The rows of a group lie close to one hidden flat surface of 11 dimensions, which passes through zero. Surfaces can cross.
In the rows, 128 means zero.
Known rows, each followed by its group:
[171  83 122 125 153 164 134 119 130 143 141 106 131 131 139 126] -> (4)
[121 144 170 143 170 111 118 136  97 163 118 131  62 119 155 122] -> (0)
[149 124 150 121 155 105 139 118 138  89 118 103 131 123 131 152] -> (4)
[129 177 133  92 100 123  85 132 116 144 152 109 168 123 145 170] -> (4)
[ 83 148 146 108 150 130 119 118 142 151 128  74 126 100 129  96] -> (3)
[100 148 137 146 144 104 108 131 148 132 130 165 165 153 125 113] -> (0)
[122 105  73  81 166  52  62 135 106 209 118 146 127 166 144 177] -> (3)
[101 119 148 100 118 139  74 117 108 163 163 154 110 113 162  82] -> (3)
[165  78 135  81 147 147 128 129  89  90  91  56  77 124 160 201] -> (1)
[159 120 127 129 131 121 138  94 134 109 158 120 160 113 109 129] -> (4)
[201 156 137 146 109  66 163 124 137  87 106 127 164 113 155  93] -> (4)
[120 173 116 113  95 203 152 151 163  71 128 207 105 157 144 171] -> (0)
[ 84 135 154 154  32 136 139 104  79 143 130 121 133 157 176  76] -> (3)
[142 167 121 150 160 140 145 185 162 127 122 168  87 101  94 147] -> (1)
[179 112 119 105  95 141 161 131 140 165 167  90 152 144 192 146] -> (3)
[126 105 106 119  67  77 129 143 130 113 115 156 137 136 162  73] -> (4)
[136 106 117  51  99 119  97 113 149  95 170 132 128  70 148  85] -> (3)
[136  64 138 146 166  74 111 131 110  99 132 147  98 130 103 152] -> (2)
[123 105 144 108 133  70 131 162 141  94 103  75 100  69 129  86] -> (0)
[144 146 165 150 126 115 128 154 101 112 111 153  93 144 166 151] -> (1)
[128 137 103 124 133 121  86 140 119 153  89 128 156 136 130  93] -> (1)
[123 121 138  73 106 152  89 115 130  97 141 140 138 123 179 112] -> (1)
[ 70 130 133 140 110  63 157 103 135 156 145 108 139 148 132 118] -> (0)
[158 117  99 101  73 151 166 167 128  82 100  89  98 103 120 165] -> (4)
[107 182 135 102 113 129 118 140 158 128 139 197 103 120 178  87] -> (4)
[107 152 127 154 160 176 138 153 152 123  96 171 113 164 119 135] -> (1)
[171  74  77 119 126 126 107 112  97 146 133 191  89 105 102 114] -> (0)
[132 119 121  96 135 117  92 174 105 127  79  83 105 135 144 181] -> (1)
[153 106 114 124 151 130 127 101 131 113 125 121 157 135 117 132] -> (3)
[ 75 152 108 114 111 155 113 143 123 151 153 182  71  98  74 153] -> (4)
[114 177 132 125 105 145 122 193 157 111 109 163 128 140 151 134] -> (0)
[185 140 105 153 221 162 124 124 147 223 143 169 130 150 132 121] -> (2)
[128 116 129 136 176 140  87 107  92 122  76  73 132 104  81 108] -> (3)
[ 96 107 133 144 146  49 159 165 137 137 102 105  74 122 118 140] -> (4)
[126 115 142 164 169 142 132 123 120 132 101 149  99 141 126  97] -> (0)
[103 181 173 156  90  69  91 137  77 137 124 121 137 108 119 115] -> (3)
[ 81 106 105 100 126 104 164 107 165 102 139 120 117 142 117 160] -> (0)
[139 123 114 122 135  99 108 129  99 187 100 123 111 136 168  99] -> (1)
[ 83 156 166 111 194 178  77 126 126 149 126 122 102 124 132 134] -> (2)
[162  92 151 148 158  70 124 120 126  88 153 113 152 105  90 140] -> (2)
[ 81  97 110  94 126 125 126  99 161 190 189 164 127 139 165  76] -> (3)
[165  97 122 118 114 102 137 144 108  56  97 124  97 106 109 161] -> (2)
[128 118 121 128 145  95 124  98 119 130 138 153  91  76  86  84] -> (2)
[101 113 129 113 143 139 109 109 130 163 122 113 131 128 153  76] -> (1)
[121 130 124 132 144 111 133 144 133 132 119 119 106 114 109 127] -> (1)
[ 76 149 139  85  98 153 133 131 176  94 161 143 118  99 144 100] -> (2)
[105 127 149 121  99 136 162 118 134 130 130  72 125 120 165  98] -> (2)
[ 71 132  87  92 135 101  75 111 149 141 110 184 179 196 155 128] -> (3)
[149 149 131 160 121 112  57 144  52 158  77 105 172 152 104 137] -> (3)
[140 113 108 115 106 147 119 112 112 140 122 120 151 147 145 123] -> (1)
[178 150 135 138 134 101 132 135 129 108 101 150 141 127 157 102] -> (4)
[ 97 127 131 164 105 109 184 124 119 109  95 156  87 158 139 125] -> (0)
[100 151 147 118 124 124 128 100 148 126 150 132 155 128 149 102] -> (2)
[ 89  97 134 150  96 118 139  87 137 149 164 145 174 161 155  59] -> (2)
[122 129 156 171 165 135 101 117  66 152  92 125 108 155 117 143] -> (3)
[162 134 126 138 107 184 122 151 131 131 145 119 158 120 117 124] -> (1)
[117 142 141 108 112  74 103 140 135 196 196  62 158  63 111 105] -> (4)
[123 123 127 130  65 120 118 154 110 118 144  97 170 137 123 150] -> (1)
[146  67 146 186 155 188 112  87  74 168 111  81 162 150 113  68] -> (2)
[118 155 163 131 136 148 138 138 133 137 134 112 105 115 149 123] -> (0)
[107 154 132 120  93 171 158 110 146 146 138  94 139 111 149  74] -> (2)
[ 93 114 145 141 139 127 126 115 127 123 119 102 142 149 128 113] -> (4)
[119 118 129 185 111 118 166  89 106 167 138 124 148 152 111  96] -> (0)
[156 154 137 147 127  59 103 156  92 174 123  84 154 119 121 153] -> (0)
[110  91 107 150 113 139 139 108 117 128 118 159 118 152 119  98] -> (2)

New rows. What belongs after each?
[130 129 120 135  89  88  88 153  94 145 113 133 152 127 122 114] -> (4)
[149 129 118 118 126 126 108 126 129 110 117 138 164 153 142 146] -> (3)
[128 131 154 181 165 165 126 157 115 131  99  84 154 150  98 148] -> (1)
[186 124 111 107  83 154 148 167 137 118 161 110 116  75 111 152] -> (1)
[191 154 155 183 138 137 194 148 117  83 119 197  64 141 133 181] -> (1)
[132 102 128 144 145 121 132 122 105 145 104 101 123 143 132 124] -> (0)
[123 164 116 144 124 155 148 174 154 178 122 140 146 199 173 175] -> (3)
[108 126 130 105  98 147 131 153 140 103 140 133 123 137 137 166] -> (1)
[100  74 135 122 159 154  79 126 104 152 140  80 140 123  91 145] -> (4)
[113 129 120 122 155 155 153 120 168 106 135 119 136 138 108 157] -> (0)
[133 142 124 113 140  84 101 123 126 155 149 132 147 122 127 146] -> (1)
[162 128 153 147 120 105 154 135 110  94 143 120 116 126 116 195] -> (1)
[241 136 120 147 135 111 104 103  63  75  74 158 169 172 146 183] -> (1)
[ 93 134  83 163 109  91 125 150 140 187 129 169 149 141  76  96] -> (3)
[166 169 125 148  61  86 154 177 134 156 153 105 164 108 122 138] -> (3)
[140 105 129 111  74 151 160 126 119 140 164 116  95 113 168 116] -> (1)
[111 143  89  61 153 108  86 134 169 143 155 131 141  96 101 156] -> (1)
[113 117 126  86 132 156  88 149 138 163 164 125 105  98 138 121] -> (4)
[127 144 149 162 126 130 139 155 137  86 143 110 155 132  77 192] -> (1)
[106  86  61  90  93 151 160 131 197 117 171 137 140  90  81 101] -> (0)
[101 132 166  89 121 158 112 157 140  69 128 148  81 127 175 158] -> (1)
[ 34 171 150 146 149 133 111 136  96 130  43 133  90 201 146 164] -> (3)
[162 119  91 110  83  67 107 117  89 182 141  89 174 140 131 161] -> (1)
[152 147 174 151 166 145 117 108 121 117 158 129 148 128 129 139] -> (1)
[176  88 119 166 170 135 136 131  85 126  79 129  80 127 103 127] -> (0)
[146 166 104 121  88  89 102 125 114 107 141 226 147 160 126 182] -> (0)
[117 143 130  94 190 141 127 141 172 133 124 153 123 189 179 197] -> (3)
[124 171 107 143  77 164  91 181  80 125  70 156 116 136 105 149] -> (4)
[110  95 124 151 136 205 136  98 128 144 137 125 125 117 102  57] -> (2)
[130 161 139 114  97 127 124 164 154 122 183 148 129 101 118 159] -> (1)
[ 91 159  90  97 121 107 123 184 195 109 124 205 120 135 116 146] -> (3)
[ 74 124 166 128 139  88 122 141 140  85 135  96 127 114 101 151] -> (1)
[197 144 165 128 236 101 139  82 158 177 181 100 158 129 163 161] -> (4)
[144 185 166 175 168 113 128  81 112  87  95 125 192 178 129 155] -> (4)
[144 110 152 134 138 150 143 119 133  99 156 147  92  90 114 112] -> (3)
[ 93 122  71 164 110  98 106 151 121 114  26 125 181 168  81  87] -> (1)
[117  89 124 125 147 137 107 131  97 140 126 165  54 102 109 111] -> (3)
[ 97 158 121  97 188 127 105 127 187 171 176 145 125  82  95 115] -> (1)
[148 133 150 205 100  80 181 126  89 132 113 156 113 159 137 117] -> (1)
[103 169 167 191 105 108 129 105 105 122 135 165 180 179 130 124] -> (3)
[169 128 131 153  47 108 159 137 104 113 162 123 151 137 126 173] -> (1)
[121 188 162 133 131 115 115 202 151 161 143 156  84  66 136  82] -> (0)
[157  92 151 111 145  63 109 147 106 153 137 110  97 116 181 125] -> (2)
[228 118 118 147 107 163 180  68 118 106 157 179 120  96 146  69] -> (1)
[170 151 160 124 143 152 108 151 107 140 135 101 112  82 133 123] -> (0)
[102 108 163 162 118 116 145 170 113 121  94  74  89 107 121  93] -> (1)
[ 89 128 127 102 134 114 171  84 171  62 119 108 125 129 132 132] -> (3)
[110 155 123 101 111 117 128 119 130  77 114 152 105 102 106 137] -> (2)
[122 159 130 111 114 147 104 213 136 135  84 174  56  83 160  59] -> (4)
[125 195 177 157 170 157 136 176 175 114 149 156 130 118 112 152] -> (3)
[146 109  95  72 134 156 112 112 146 112 149  95 162 127 114 191] -> (0)
[125 125 106 153 130 151 118 140 128  74  58 133 171 169  88 135] -> (1)
[106 123 150 123 128 135 120 150 120 147 123 107 100 126 157 127] -> (1)
[110 197 157 169 143 161 133 178 152  88  92 159 140 155 110 159] -> (3)
[172 146 110  88  51 171 128 195 151  78 127 136 132  94 151 128] -> (3)
[115 151 151 145 144 131 117 152 127 167 145 156 116 148 148 142] -> (3)
[107 124 120 117 125  86 117 129 125 114 111 141 127 159 142 157] -> (0)
[ 79 122 137 137  58 129 163 153 153 131 192  99 145 119  99 159] -> (1)
[104  84 122 138  79 125 208 101 135 112 144 104  81 101 121  87] -> (1)
[112 131 144 113 125 144 109 140 132 129 133 118 133 141 158 132] -> (2)
[150 165 166 145 163 111 112 210 134  70  88 128  91  91  87 166] -> (1)
[107 159 124 163  91  59 129 115 108  98  99 148 168 163 102 145] -> (3)
[124 113 109 108 171 110 125 108 135 127 134 126 125 147 107 198] -> (0)
[190  84 121 126 161 116 161 118 134 111 153 130 104 106 110 166] -> (3)
[121  55 118  96 133 137 129 185 128 193 123  41  96 144 176 157] -> (4)
[141 102  96  96  98 144 101 128 146 118 143 122 175 106 116  94] -> (0)
[204  95 157 129 115 117  59 114  27 184 152  86 134 103 153 121] -> (3)
